Every row belongs to one group in each of 2 separate groupings. Each group adds its own fixed numbers to the row, and there is some noise. The rows also spread widely along 6 directions, which tell nothing about the answers.
Some rows, each with its group in each grouping after it:
[  8   1  14  11  -2   7 -18   6  -2  -5 -19   7 -25   4   5   2   4  -3
   3  16 -27   3  16   3 -16  21   2 -25  -1  14 -12 -24  18   4]  Suto K_237
[  4  -8  19   2  -2   4 -21  10  -9  -5  -6  14   1  -7 -11  -3   5  -4
   7  26 -26 -12  21   2 -10  12   4 -23  13  22 -22 -19  14  19]  bivab K_833
[  8 -11   8  14  14 -19  -8  32   4 -18 -22  29   9   0 -16  -6  -6  -2
  16  26 -19 -29  20   4 -17  -3  -9 -16   5  21   1 -28  34  17]  bivab K_509
[ -2 -17  12  -5 -10  12 -21   8 -17 -14 -14  16  -9  -9  -6 -21   4 -10
 -15  36 -34  12  10  17  -5   8  13 -16  14  -1 -46   0   3  20]  Suto K_509
[ -6 -20  12  -3 -15  22 -17 -16  -1 -15  -4  16 -14 -11  -3 -13   8  -8
 -17  18 -45  21   7  17  -8  21  19 -13  16  -8 -42   0  16  28]  peta K_237
[ 12  -5   8  -1 -16 -11  -1   3 -13  17   1  12  16 -12 -43  -1   2  -5
 -18  36 -25  -8  16   3  25 -21  17 -36  -1   7 -24   0  19  12]  peta K_833
[ 10   3  16   1 -11  -3 -11   8 -13   7  -7   9  -1  -5 -25   0  -4  -5
  -8  40 -15  -9  13   3  11  -1  13 -38   3  22 -30  -6   7  14]  bivab K_708
[ 14  -4  14   8  -5  11 -14 -21   9   3   3   7 -11  -5  -7  -4  11  -7
 -14  12 -39  10  25  12  -8  21  11 -12  12  14 -21  -3  19  18]  Suto K_708
[ 14  -1   1  12  15 -16  -6   9  27   2 -17  22   9   2 -20  -6  -5   5
   7  18 -20 -15  28   5  -8   4   4 -16   5  18  10 -31  35  13]  bivab K_509
[  8 -11  23   7   1   5 -15  20  -9  -8 -14  14  -5  -3 -13   5   3   3
  11  23 -27 -22  27  -3 -20   3  -8 -19   9  28  -5 -24  27   9]  Suto K_237
[  9  -6  22  12 -14 -12  -1  17 -19  -3  -4   7  -5  -6 -22   4   6 -13
  -7  24 -32 -15  17  11  -6  -8  -6 -27  -2  21 -27   4  22  16]  Suto K_708
[ 11 -12  12   9   5 -19   3  -3  15   3  -1  20  28 -20 -35  -3   7 -14
  -5  15 -35 -29  33  12  -2 -14   0  -6  14  19  -3  -7  46  27]  bivab K_833
[  2  -4   3   4 -10  10 -15  -5   6  -5 -13  19 -12   0  -5  -9  -1  -5
  -9  26 -32  12   6   9  -3  15  19 -22   2  -4 -22 -15  17  13]  peta K_237
[  3  -3  -4   3   9  -3 -22  20   3 -11 -28  24  -8   1  -9 -13 -16  -5
   6  44 -13  -6   6   1  -2   9   8 -22   6   4 -11 -36  13   6]  bivab K_237
[ 12  12  -6   5   4  -6 -25  18   6  -3 -28  16 -14  12  -7  -8 -17  -1
   2  41  -9   5   7   1   3  15  17 -36  -3   2 -12 -32   4   1]  bivab K_509
[  9  -9  -6  13   2 -12  -8  17  10 -15 -16  23  -6   6  -6  -9  -2  -5
  -1  20 -27   1  10   9  -9   5   8 -18  -7   1 -12 -20  24  14]  peta K_509
[ 11  11  -1  15  -8 -15   3  -1  16  -3 -21  10 -15   6  -9  -9   2 -14
 -16   3 -42   7   7  19  -3  13  10 -16 -13   0 -11  -9  31  10]  Suto K_237
[ 14   5  13  14  -7  -2 -15  21   8  -8 -15   8 -24  17   3  12   2   6
  11   2 -24   3  19  -3 -23  23   7 -34 -14  22 -10 -23  22  13]  peta K_509

New rows. What belongs after each?
[ 15   3  11  20  -1 -31   9   7  15  -4 -13  15   9  -3 -20  -2   6 -17
  -5  -1 -35 -18  26  14  -8  -5   0 -11 -11  16   2 -11  42  21]  bivab K_833
[  9 -10  18   5  -2 -11  -7  29 -13  -5 -14  19   4  -6 -22   2   0  -3
   5  30 -19 -20  19   7  -7  -8   2 -29   6  22 -18 -15  19  18]  bivab K_509
[ 10   1 -14  12  -4 -22   6 -14  21   7  -8  18  10  -6 -21 -17  -2 -20
 -21  18 -38   7   8  20  16  -5  25 -12  -2 -15 -16  -4  28  14]  peta K_833
[ 13  -1   6   9   1 -19   5  -2  19   7 -14  20  16  -9 -32  -1   0  -8
 -11  17 -29 -18  20  17   7 -11  11 -17   1  14   1 -14  42  16]  bivab K_237
[  3 -14   3   7  -2  -2 -10   6   6  -9 -11  23  -1  -3 -11 -10   4  -5
  -6  19 -31   2  15  16  -7   7  12 -16   4  -1 -21 -12  23  21]  peta K_509
[ 18   9  -4  15  -5 -24  10 -13  16  19  -6   9  14  -3 -29  -9   2 -16
 -22  15 -37  -2  19  15  16  -9  18 -16  -3   4  -4   2  33   9]  Suto K_833
[ 26  20  -3  20   3 -36   5  19  15  15 -21  10  10   9 -27   4 -10  -5
   5  18 -11 -23  18  -2  10  -8   8 -35 -18  16  15 -29  36   0]  bivab K_833
[  7 -10   5  11 -14 -13  11   3   6  -8 -12  17  -1  -9 -22  -6   5 -13
 -19   9 -42  -5   5  21  -1  -7  11 -14  -9  -1 -18   1  36  23]  peta K_237
[ 11   8  25   4 -20  -4   4 -20   7  12  -6   6   0 -11 -23   4  11  -4
 -21   2 -41   9  20  22   3   3  23 -21   0  15 -20   7  29  24]  bivab K_237
[ 11  -2  31   9  -4   0 -18  24 -13  -3 -10   7  -6   5 -13  13   5   1
  20  21 -16 -21  29 -11 -18   7  -4 -36   1  38 -12 -28  19  15]  bivab K_833
[ 20   2  19  13   3  -5  -7   1   9  10  -2   8   0   6 -17  10  10  -1
  10   6 -29 -20  40  -7 -15   4  -3 -20   4  33   6 -22  36  10]  Suto K_833
[ 24  21  -3  27 -11 -40  20   2  21  11 -18   6  -3   8 -23  -1   0  -8
 -22  -8 -37   2  17  19   8  -3  16 -21 -27   6   2   2  42   5]  Suto K_509
[ 16   0  14  13   1   3 -10 -11  23   5  -6  11  -2   5  -9   1   8   7
  -2  -2 -37   2  32   7 -15  16   8 -13   5  23   3 -19  33  12]  Suto K_509
[  7 -10  16  11  -2  -6  -6 -15  12  -4  -1  16  11 -20 -20  -9  10 -16
 -14   8 -40  -3  25  19  -4   7   7  -8  13  16 -24   3  27  29]  bivab K_708
[ 12  -5  -2  15  17 -13 -10   5   7  -2  -9  16   5  -2 -17  -8  -6  -8
   2  32 -26 -20  21   4  -1  -2  -3 -17   8  15   1 -23  30   4]  Suto K_708
[ 11  -8  28   5 -14   8  -7   0  -1  -1   2  12  -9  -3 -14  14  13   3
   1   5 -35  -3  23   6 -16   8   8 -29  -1  28 -13  -8  30  22]  peta K_237
[  4 -12  16   2  -3   8 -21   3 -16  -8  -3   9  -9  -9 -11  -9   4 -10
  -8  36 -31  -4  16   6  -5   3   5 -24  15  12 -33  -3  11  14]  Suto K_708
[ 13   4  -3   4   6  -1 -21  15   1   3 -20  17 -12  11  -7  -9 -14   4
   3  44 -14   5  12  -3   3  11  13 -33   4   4 -11 -31   6  -8]  Suto K_509
[  4  -9  24  13 -21   0  -7  -2  -2 -11  -1  11  -9  -7  -4   1  21 -15
  -9  -5 -46   6  19  16 -17   9   9 -16  -4  13 -33   7  27  33]  peta K_833
[ 17   3  29   7   2   7 -25  14  -1   5  -8   7  -8   9 -11  16   8   6
  20  14 -13 -16  34 -13 -15  13   4 -37   5  39  -5 -31  18  11]  bivab K_833
[ 16  -1  20  13   0  14 -11 -22  18   5  -6  10 -10   3  -4   5  12   3
  -1  -5 -41   6  32   6 -17  26   8 -11   8  21   0 -18  34  16]  Suto K_237
